The same things were measured in two ways. Each way mixes the same 10 hidden numbers, adds some noise and spreads widely along 5 directions of its own, which tell nothing about the thing.
In the rows, zero is written as 128.
Some things both ways: the first way, then the second way.
[135 121 147 121 137 139 108 140 117  73 147 128 108 154 123 135 135 120]
[126 152 131 116 116 130 103 116 136 109 129 123 125 123 120 131 120 160
 133 120 130 125 140 135 123]

[213 126 110  91 103 141 159 180 115 164 113  98 146 135 126  71 178  83]
[120 140 140 148 117 124  99 159 136 147 134 117 114 122 131 134  89 102
 128 138 108 126 145 184 146]

[116 165 156 101 138 132 123 127 115  71 141 147 128 157 141 154 114 147]
[128 140 115 137 127 128 100 140 112 131  93 123 126 133 129 125 114 163
 155 120  82 160 136 162 153]

[ 98 155 147 142 131  88  84  84 144 138 175 162 165 102 125 155 137 116]
[ 86 106 133  94 125 100 112 146 131 120 120  78 124 107 100 144 125  96
  97 166 124 146 137 140 141]

[142 108  80 115 132 141 156 195 149  91 137 123  98 176  99 131 156 118]
[119 109 126 117 134 106 105 149 143 144  94 133 118 108 115 120 115 114
 130 140 119 157 134 164 128]

[128 143  83 135 160 105  95  87 160 123 135 148  93 127 160 136 126 136]
[115 157 146  78 135 134 125 143 138 103 157 115 112 100 112 126 132 136
 128 143 147 121 141  88 116]

[113  81  99 133 107 103  92 153 127 137 166 139 133 115  98 111 138  99]
[ 66 147 179 119 161 115  73 140 170 116 118  96 135 103 100 155 123 114
 128 164 125 160 186 160 122]

[155  85 134 122 108 142 120 192 109 120 152 117 169 155 143 132 136  87]
[102 134 118 116 111 127 112 129 135 132 144 107 111 135 109 148 137 118
 105 162 106 106 145 164 103]

[128 105 139 115 160 121  90 133 112  95 173 133 154 183  96 180 139 126]
[144 142 156 139  58 151 141 104 141 101 180 110 121 167 133 150 104 118
 161 105 110  95 143 134 121]

[141 178 150 140 148 137 171 144 124  38 148 129 108 175 120 138 157 110]
[ 82 141 143  95 111 132 116 110 105 119 118  93  92 111 132 122 131 125
 120 139 108 152 161 148 135]

[116 149  48 120 143  81 105  71 139 150 147 126 124 105 127 129  87 136]
[110 124 137  95 133 111  83 122 156 118 118 138 129 121 108 136 115 134
 152 128 130 156 139 129 108]

[182 101  68 139 127 112 118 114 119 165 152 161 167 166 140 111  85  96]
[134 172 125 141  80 158 115 118 141 143 210 144  99 153 135 143 103 113
 124 129 119  63 143 159  92]

[103  98 147 126 145 119  87 134 120 135 165 148 199 156 127 192 103 138]
[157  94  90 143  75 119 158 139 132 148 141 120 128 164 129 149 125 113
 125 124  99  86 125 154 116]

[129 181  81 159 148  71 152 129 180  56 136 182 122 189 116 124 190 122]
[109 143 117 121 111 127 129 136 127 130 156  99 117 127 142 153 111 111
 114 136 110 133 154 141 154]

[157 146 169  57 151 169 149 160  94  76 109 111 125 179 115 126 180 141]
[135 140 153 144 145 126 110 146 134 124  87 100 131 133 149 143 119 138
 124 125 105 149 175 156 144]

[156 123 187  93 119 132 104 152  81 105 134 118 153 158 128 145 122 135]
[117 155 132 143 131 142  98 145 138 126 138  98 128 139 138 154 103 145
 145 138  89 123 166 172 149]

[156 110 100  99 122 132 128 150 126 150 121  89 102 112 108 101 161 113]
[ 88 152 175  99 143 124 107 123 165  99 139 109 120  88 105 128 123 122
 118 146 156 146 161 138 119]

[177 136 113  69 120 156 133 148 125 130 112 102 129 138 155 110 152 115]
[ 88 174 161 105 133 130 100 144 150  90 125  96 106  88  88 139 142 144
 100 176 130 133 153 146 134]

[147 120 169 101 113 144 130 168 108 168  98  93 140  87 139  97 148 137]
[102 153 137  96 149 130 138 134 167 122 154 112 105  91 122 139 152 116
  71 170 154 112 171 147 102]

[ 84  96 127 125 121 132 121 143 117  85 156 128 117 143 100 147 145 118]
[153  87 107 111 142 121 141 112 133 130 113 111 145 147 150 123 116 134
 105 115 126 128 138 148 104]

[126 102 146 118 104 151 119 125 105 137 142  78 114  87 127 122 130  97]
[103 114 128 107 137 103 114 106 114 117  87 108 141  91 105  95 133 156
 124 118 148 149 136 150 122]

[180 112 168  76  96 177 158 225 102  74 108 112 119 172 140  86 216  91]
[114 168 178  84  95 177 166 136 108  76 168  66  65 122 155 140 119 102
 109 151  97 146 157 111 168]

[149 130 118 119 128 122 116  98 103 161 138 159 163 125 128 101  77 128]
[ 85 208 166 112  96 157 111 104 160 103 191 122  77 111 119 152 140 122
  90 160 139 100 176 147  97]

[ 77 114 127 145 125 105  93 117 124 132 164 137 151  87 137 136 114 118]
[120 101 145  75 120 134 145 137 129 118 126  98 101 140 141 140 130 100
 132 141 109 146 157 101 116]

Other things, the second way, with their names:
<936>: [ 96 172 168 110 124 159 113  68 144  73 156  97 116 122 130 128 117 156
 107 129 131 142 162 159 114]
<666>: [138 114  83 177 130  79  81 125 121 177  73 151 177 115 135 102  91 180
 181  68 125 137 141 193 150]
<748>: [119 103 141 101 120 102 115 150 121 148  70 115  99 127 139 145 140  90
 113 140 110 162 164 126 123]
<812>: [122 125  94 135 136 121 107  92 132 139 129 147 152 132 118 111 121 158
 123 103 123 142 125 163  94]
<338>: [ 70 117 115  71 160  98  99  98 146 132 113 142 130  86 107 115 144 133
 117 136 147 185 146 124  97]
<940>: [102 151 124 166 182 130  67 144 158 171 103 135 141 117 116 121 121 165
 145 148  99 119 182 229  96]
<835>: [125  91 156 121 133 109 107 149 159 150  72 118 111 131 139 140 121 100
 138 143 112 144 180 182 108]
<818>: [101 140 114 117 174 130  99 113 144 111 149 103 153 112 117 124 103 143
  83 144 131 150 130 172 121]
<962>: [139 113 140 136 129 122 103 146 147 134 123 118 144 154 144 148  91 126
 184 109  98 142 162 141 139]
<974>: [147 111  84 110  72 122 158 113  89 150 137 153 110 125 131  93 126 135
 152  85 120 123 101 112 125]
<98>: [143 109  87 113 145  84 133 136 144 133  87 145 161  97 103 115 149 167
 114 111 155 138 123 116 116]
<149>: [158 126 121 114 133 114 150 117 122 142 122 149 137 117 177 109 120 140
 151  65 152 148 162  86 128]
<252>: [111 112 144 105 131 128  92 120 157 135 141 126 121 151 143 153  98  94
 142 133 113 147 161 145 100]
<753>: [115 139  91 111 114 103 118 118 135 147 138 147 121 105 123 132 134 127
  92 125 145 128 136 136 115]
<550>: [141 126 146 144 142 136 126  93 146 121 126 131 148 133 141 103 106 141
 126  95 140 129 150 171  95]
<20>: [130 101  98 114 147 118 128 136 140 148 135 123 136 130 137 126 110 111
 110 132 120 132 134 152 112]
<509>: [ 96 139 110 123 152 116  89 134 157 147 166 131 145 108 108 127 102 130
 129 141 138 118 139 166 109]
<389>: [122 132 146 137 123 115  89 161 149 163 107 133 107 139 137 157 120 104
 151 138 103 122 181 158 112]
<765>: [ 97 151 160 138  78 115 125 100 127 120 105 118 112 120 122 142 154 133
 138 110 122 140 180 127 126]
<334>: [144 156 140 155  93 140 109 113 159 126 160 146 120 149 120 142 108 124
 116 123 124  89 139 176  93]
<912>: [120 110  97 136  79  93 124  85 125 121 106 132 147 132 101 132 137 140
 100 104 131 137 112 144 113]
<523>: [117 100 123 104 115 134 172 104 129 136 137 125 109 114 124  95 143 119
 122 123 125 127 140 156  94]
<84>: [120 138 122 105 121 130 132 117 141 125 144 129 103 104 130 114 120 123
  94 137 138 131 134 163 116]
<359>: [ 83 145 167  94 126 129 145 112 141  96 133  74 111 104 103 144 172 122
  73 169 144 114 179 123 101]
<197>: [ 98 129 131 121 157 111  98 108 162 125 109 128 141 105 110 125 123 136
 100 137 139 160 150 175 106]
<485>: [ 82 177 163 113 125 139 104 108 159  95 151 107 116 109 112 150 137 141
 114 147 127 139 179 140 119]
<244>: [ 85 187 139  83 133 132 118  95 173  85 174 114 112  90 117 150 145 144
  72 155 164 129 165 121 113]
<692>: [109 113 144 125 143 116 119 163 142 131 111  79 142 129 121 150 129 131
 154 145 106 123 177 140 139]
<546>: [162  86 120 131 135 115  99 169 155 153 115 125 134 171 135 158  91  88
 117 143 103 113 130 163 102]
<1018>: [103 125 100 138 173  99  98 139 154 148 124 117 168 105  93 128 136 148
  93 151 146 107 143 172  98]
<613>: [115 117  88  70 131 121 155 108  97 134 138 135 107  91 141  89 129 122
  99 114 139 168 110 104 127]
<172>: [122 143 124 115  93 124 148 139 130 129 134 115 100 116 132 139 141 123
 114 136 121 123 152 133 139]
<720>: [129 149 135 123 115 125 109 129 145 113 119 128 115 121 120 134 117 139
 115 133 123 139 138 156 130]
<919>: [130 125 122 108 136 106 128 151 154 156 141 119 119 118 150 153 131  99
  86 143 158  90 177 135 101]
<345>: [121 131 151 126 123 141 123 132 134 135 146 110 112 138 151 134 106 101
 131 130 112 127 166 151 118]
<736>: [133 105 131  96 111 116 133 140 147 141 136 113 101 128 137 144 122  94
 111 147 138 100 157 147 104]
<1040>: [160 103 122  94 157 138 133 140 134 139 140 129 124 156 169 135 109 104
 111 122 119 137 146 111  94]
<163>: [130 121 162  70 102 126 109 140 134 113 141 114  94 142 148 154 102  83
 132 135 130 139 147  90 122]
<99>: [ 86 137 157 102 134 130 114 141 112 107 123  85 118  88  96 105 123 126
 125 149 125 147 136 140 141]
<453>: [147 114 122 124 119 124 146 140 118 139 131 117 130 116 131 102 109 125
 132 113 130 115 126 145 130]
<731>: [155  92 122 134 126  95 139 148 136 158  68 146 128 125 137 120 136 109
 108 111 126 147 142 143 113]
<133>: [152 129 140 138 116 108 134 161 149 121  93  86 121 137 145 173 135 117
  72 149 126 105 175 154 142]
<795>: [132 112 139 126 119 116  98 118 120 129 106 125 135 142 125 122 106 125
 135 109 120 140 130 144 109]
<1023>: [156 148 150 148 139 157 139 150 137 127 134  93 114 132 164 125  96 131
 115 131 111 101 172 195 142]
<513>: [ 94 186 160 147 112 150  97 108 137  91 158 107 133 117 117 132  95 158
 162 113 106 156 155 155 162]
<616>: [ 97 147 139  45 123 153 138 117 164  82 201  83  85 130 122 173 136  91
  50 195 136 116 147 111  94]
<361>: [ 80 163 148  76 118 144 158 116 120  73 155  61 101  81 120 128 143 144
  98 154 132 151 154 111 169]
<933>: [137 133 104 144 131  90 128 145 139 160  82 140 129  87 116 115 153 148
  88 127 155 105 154 172 117]
<1041>: [116 120 100 122 161  84  94 147 132 128  85  95 174 107 113 145 131 173
 119 127 137 139 152 125 148]
<28>: [155 135 109 176 121 113  84 164 103 146  91 113 161 144 133 128  86 171
 180  97  86 123 132 164 170]
<515>: [194  77 121 132 138 133 151 207 130 169 110 115 115 169 177 145  94  85
 156 126  76 116 151 144 138]
<67>: [ 84 119 148  94 211 122  91 160 177 147  98 104 118 109 114 147 153 113
  85 200 121 138 197 178  74]
<262>: [108 135 119 130 124 108  93 135 130 148  96 131 124 121 126 142 126 131
 131 128 105 157 156 151 132]
<115>: [108 152 127 144 123 105 132 121 136 136 125 122 137  84 125 114 131 141
 113 111 152 131 158 156 145]
<533>: [112 155 130 140 131 130 129 107 145 135 138 131 128 102 131 113 128 147
 117 119 139 119 162 174 116]
<848>: [136 104 133 107  84 103 117 128 125 139 111 142 111 130 116 120 119 109
 151 108 136 124 125 125 106]
<536>: [138 123  86  83 130 118 116 115 149 111 140 123 125 135 117 156 139 142
  58 154 140 109 117 126  90]
<831>: [104 132 112 100 143 118  85 138 164 127 155 106 119 120 118 154  99 113
  84 173 132 122 136 179 118]
<390>: [104 141 123 110 107  92  99 123 133 101  95 105 135 107 107 153 134 150
 113 130 132 159 141 122 155]
<893>: [ 79 171 134 108 152 124 125 130 142 104 136  88 125  77 116 136 149 150
  87 156 136 148 171 140 149]
<807>: [ 84 102  94  94 126  96 122 127 142 113 141  95 140 101  95 140 111 107
  87 156 125 169 107 147 153]
<446>: [ 99 155 137 131 121 116 103  99 132 131 144 139 133  93 124 103 106 143
 144 100 147 147 148 151 130]
<421>: [114 152 159  71  71 148 149 106 111  87 150 110  65 117 134 125 130 106
 108 133 125 143 132 102 135]
<660>: [124 126 104 113 130 108 117 115 124 127  98 122 136 121 130 129 136 161
 124 115 125 144 147 129 128]
<307>: [111 153 125 143  89 136 152  98 117 115 156 103 123 114 129 119 128 136
 101 114 124 114 143 161 138]
<1011>: [ 69 140 131 127 139 116  93 142 154 166 144 134 119 108 126 146 116  89
 143 146 100 171 178 161 130]
<878>: [127  95  83 147 138 103 114 150 114 165  85 123 150 130 133 125 114 136
 147 115  83 162 134 168 152]
<192>: [119 131 145  96 140 151 119 117 118 110 129 112 112 140 138 127 122 124
 122 132 102 161 143 121 107]
<1055>: [ 76 172 170 116 129 145 122 136 143 105 165  93 106 101 136 142 109 105
 134 143 107 176 172 134 170]
<797>: [123 104 116  95 135 137 106 134 131 124 156 116 118 138 110 120  93  99
 101 153 114 134  94 160 101]
<39>: [ 69 134 116  82 186 110  76 133 146 137 110 132 118  78 110 117 124 125
  90 164 132 190 141 159 114]
<3>: [ 96 144  99 125 110  97 109 119 111 143 118 135 131  95 113 119 132 143
 122 112 131 151 134 137 142]
<174>: [116 140  94 103 135 106 148  94 128 128 127 121 133 106 147 136 162 146
  63 117 155 131 163 113 108]
<320>: [ 98 160 151 120 112 116 120 115 135 127 131 144 122  98 129 121 131 130
 157  98 137 167 167 103 137]
<649>: [112 109  94 134 153 107 122 138 131 165 126 150 153 101 109  92 123 140
 152 110 122 147 128 152 114]
<601>: [123 145 136 157 109 131 144 112 126 161 134 141 117 130 172 120 119 113
 145  87 110 143 185 154 130]
<976>: [ 47 149 160 110 157 145 134 107 132 119 146  72 126  99 125 129 154 133
 135 146 112 155 208 141 123]
<935>: [ 84 165 118 108 156 122  97 108 143 107 120 117 131  85 101 122 141 177
 109 143 133 155 152 158 130]
<329>: [101 158 131 109  79 142 140 127 121 120 167  99  84 119 129 145 126 109
 113 148 108 114 150 143 144]
<710>: [156 125 157 140 125 130 127 162 119 105  91  89 141 142 132 137 114 144
 153 114 100 142 148 123 160]
<741>: [101 120 117 120 104 101  97 127 132 168 132 144 115 119 144 132  97  96
 154 110 122 151 155 147 133]
<373>: [148 122 117 106  91 137 184 140 116 143 173 125 103 121 154 111 124 102
 136 107 132 102 137 105 127]
<441>: [ 94 131 133 148 113 113 157  98 123 144 113  91 134  94 128 110 155 139
 102 118 144 105 184 183 123]
<811>: [126  97  97 110 164 131 152 145 145 142 158  74 136 135 141 146 122 103
  58 172 121  96 152 177 108]
<43>: [105 120 142  87 122 135 138 118 142 116 157 119 113 119 109 122 134 109
 121 141 133 128 136 117  92]
<994>: [116 121 128 125 153 112 119 142 141 144 130 119 145 117 140 130 110 114
 125 119 127 152 156 136 134]
<224>: [136  79 142  56 114 100 160 142 127 108 114  66 111 122 153 151 126  82
  85 141 158 132 153  84 141]
<793>: [108 135 146  70 153 142 117 123 158 116 168 108 101 118 137 139 118 101
  89 161 147 120 162 135  89]
<806>: [102 156 113 163 148 117  88 160 137 139 130  91 152 114 117 151 106 139
 102 154 105 124 154 189 163]
<183>: [130  92 122 110 148  91 146 160 158 127  80  97 139 107 139 149 133 118
 111 135 126 166 166 136 157]
<995>: [ 93 127 151  82 143 143  99 146 140 130 159  93  93 143 150 162  99  73
 115 169  94 155 166 136 121]
<283>: [116 118 115 123 113 103 128 111 120 130  88 123 134 116 126 125 146 145
 118 111 127 147 149 138 125]
<749>: [146 172 134 196  74 164 136 121  98 134 148 135 121 151 145 108 100 155
 184  76  71 120 139 172 154]
<347>: [116 152  96 153 137 129 117 118 118 154 134 134 134 106 159 108  93 151
 135  96 106 159 152 184 162]
<29>: [119 151 141 138 109 131 147  75 134 110 126 122 124 107 110 104 154 146
  65 119 157 105 143 168  85]
<801>: [124 120 132 103 141 125 102 160 147 157 114 133  98 136 134 147 128  98
 120 155 108 129 160 145  93]
<851>: [118 134 124  92  74 148 165  99  96 106 141 103  89 131 146 121 132 129
 134 114 102 142 141 116 142]
<1067>: [127 136 121  95 131 101 112 155 146 115 110 125 127 103 105 144 138 134
 103 141 140 143 126 107 132]

Some of these things the first way, each followed by its name:
[153 145 157 149 121 111 135 122 111 130 120  73 117  87 108 103 134 119] => <666>
[169  84  34 103  87 141 174 167 129 144 111 113 113 159 114  84 128  95] => <84>
[156 117  97  89 141 161 179 185 108 121 128  63 137 148  89 122 146 112] => <835>
[129 153 165 124 151 133 134 132 107 121 128  98 174  94 129  98 156 117] => <765>
[108 126 213 102 131 140  99 160  95 113 150 108 184 103 116 137 165 122] => <912>
[ 78 187 157 129 181  91  86   4 129 120 159 164 153 118  95 175 119 165] => <224>
[112 157 172 127 116 118 128 145 143  62 122 127  96 134 131 137 187 132] => <361>
[105  91 164 147 137 119  77 148 136 112 165 145 122 139 125 171 139 126] => <1018>
[124 163 136 130 141 114 131 118 139 131 118 135 159 110 141 118 132 142] => <172>
[134 142 184 122 130 113  86 124 121  95 120 100 130 101 149 115 187 122] => <1041>
[123 112 165  98 119 132 100 145  85 163 125 118 147  78 150  92 140 125] => <1040>
[157 138 128 102 143 159 166 182 114 107 119 105 156 130 131  77 181  98] => <748>
[ 90 105 128 154  90 112  76  81 137 168 183 155 128  63 145 131  99  88] => <99>
[ 64 102 164 167  76 105  92 109 103 141 166 151 171  57 140 108  76 106] => <851>
[158 143  84  89 118 137 157 153 134 109 113 116 121 141 124  90 161 112] => <720>
[125 143 119 133  91 126 157 115 134 127 129 129 111 101 109  89 147 101] => <1023>
[153 209  94  95 172 108 156  90 129 113 109 138 152 157 143 126 127 157] => <262>
[162 115 156 111  88 125 151 174  91 121 100 115 115 144 108  95 132 136] => <347>
[106  70 104 144  57 120 119 177 127 105 133 122 101  97 129  79 125  93] => <935>
[154 131 130 108 126 136 155 194 145  58  95 118  92 183 128 115 206 130] => <893>
[ 78 110 135 155 158 102  87  69 116 134 125 159 107 102 107 120  87 173] => <149>
[120 140 165  89 122 126  91 116 100 120 133 137 165 113 151 123 123 137] => <536>
[138 132 143  84 110 136 145 175 105 138 112  80 121  95 108  98 169 125] => <197>
[174  95 112 106 122 142 172 186  89 155  89  93 152 143 114  73 149 119] => <601>
[167 116  65  71  74 140 169 136  94 122 109  77 118 130 120  65 156  80] => <936>
[125  69 149 116 114 172 155 230 108 130 130  58 118 127 122 153 151 113] => <523>
[141 160 141 129 126 106  90  73 128 115 149 147 142 117 154 122 129 109] => <28>
[148 188 134  74 151 140 138  71  99 140 123 136 152 129 142 126 102 149] => <421>
[178 102 137  91 104 126 119 177  76 145 140 120 163 146 132  96 141  97] => <995>
[102 125 139  90 126 133  97 101  89 131 155 151 145 121 151 140  93 130] => <192>
[107 167 152 120 153 104 124 125 112 129 122  99 110  87 129 137 117 167] => <338>
[ 91  96 139 112 125 123 125 196 142  82 117 117 121 143  81 131 191 149] => <183>
[137 120 139  99 162 146 106 181 148  62 128 148 105 182 125 136 184 141] => <1067>
[126  58  92 161 106 147 160 148 125 128 138  98 141 151  97 128 129  84] => <441>
[151  64  95 103  89 148 135 169 102 151 106 123 114 145 149  98 110 118] => <613>
[143 112  59 100 103 115 118 131 136 149 168 152 131 149 139 135 129  86] => <797>
[133 137 144 159 119 109 129 152 138 100 151 158 153 143 126 118 139 107] => <329>
[167 141  61 120 110 127 177 150 127 148 112  79 120 120 152 106 110 107] => <940>
[111  92  84 166 118 120 125 140 168 117 158 140  94 131 118 131 149  93] => <453>
[170  67 102 134 122 111 110 142  86 163 146 137 157 165  85 114  74 122] => <741>
[122 137 136 134 103 105 141 158 144 121 133 123 147 128 136 132 196 102] => <811>
[140  93 147 160 106 120 119 166 118 122 142 113  91 105  94  88 147 101] => <446>
[120 136  69 120 110 104 142 129 136 123 133 159  94 137 121 112 102 136] => <39>
[ 96  66  98 174 126 120  83 117 134 149 193 145 143  97 105 124  82  88] => <848>
[140 141 129 116 126 127 146 122 125 118 127 134 148 157 121 136 151 123] => <307>
[180 109 161 103  78 121 112 177 111 139 120 123 162 128 140  81 189  88] => <806>
[168 187 127  57 146 146 164 103 119 127  89 107 185 136 128  89 194 126] => <133>
[163  61  95 123 140 147 120 180 104 121 154 137 156 186 105 121  97 109] => <389>
[111 157 130 124 138 115 124 102 123  93 126 125 132 119 141 123 127 137] => <660>
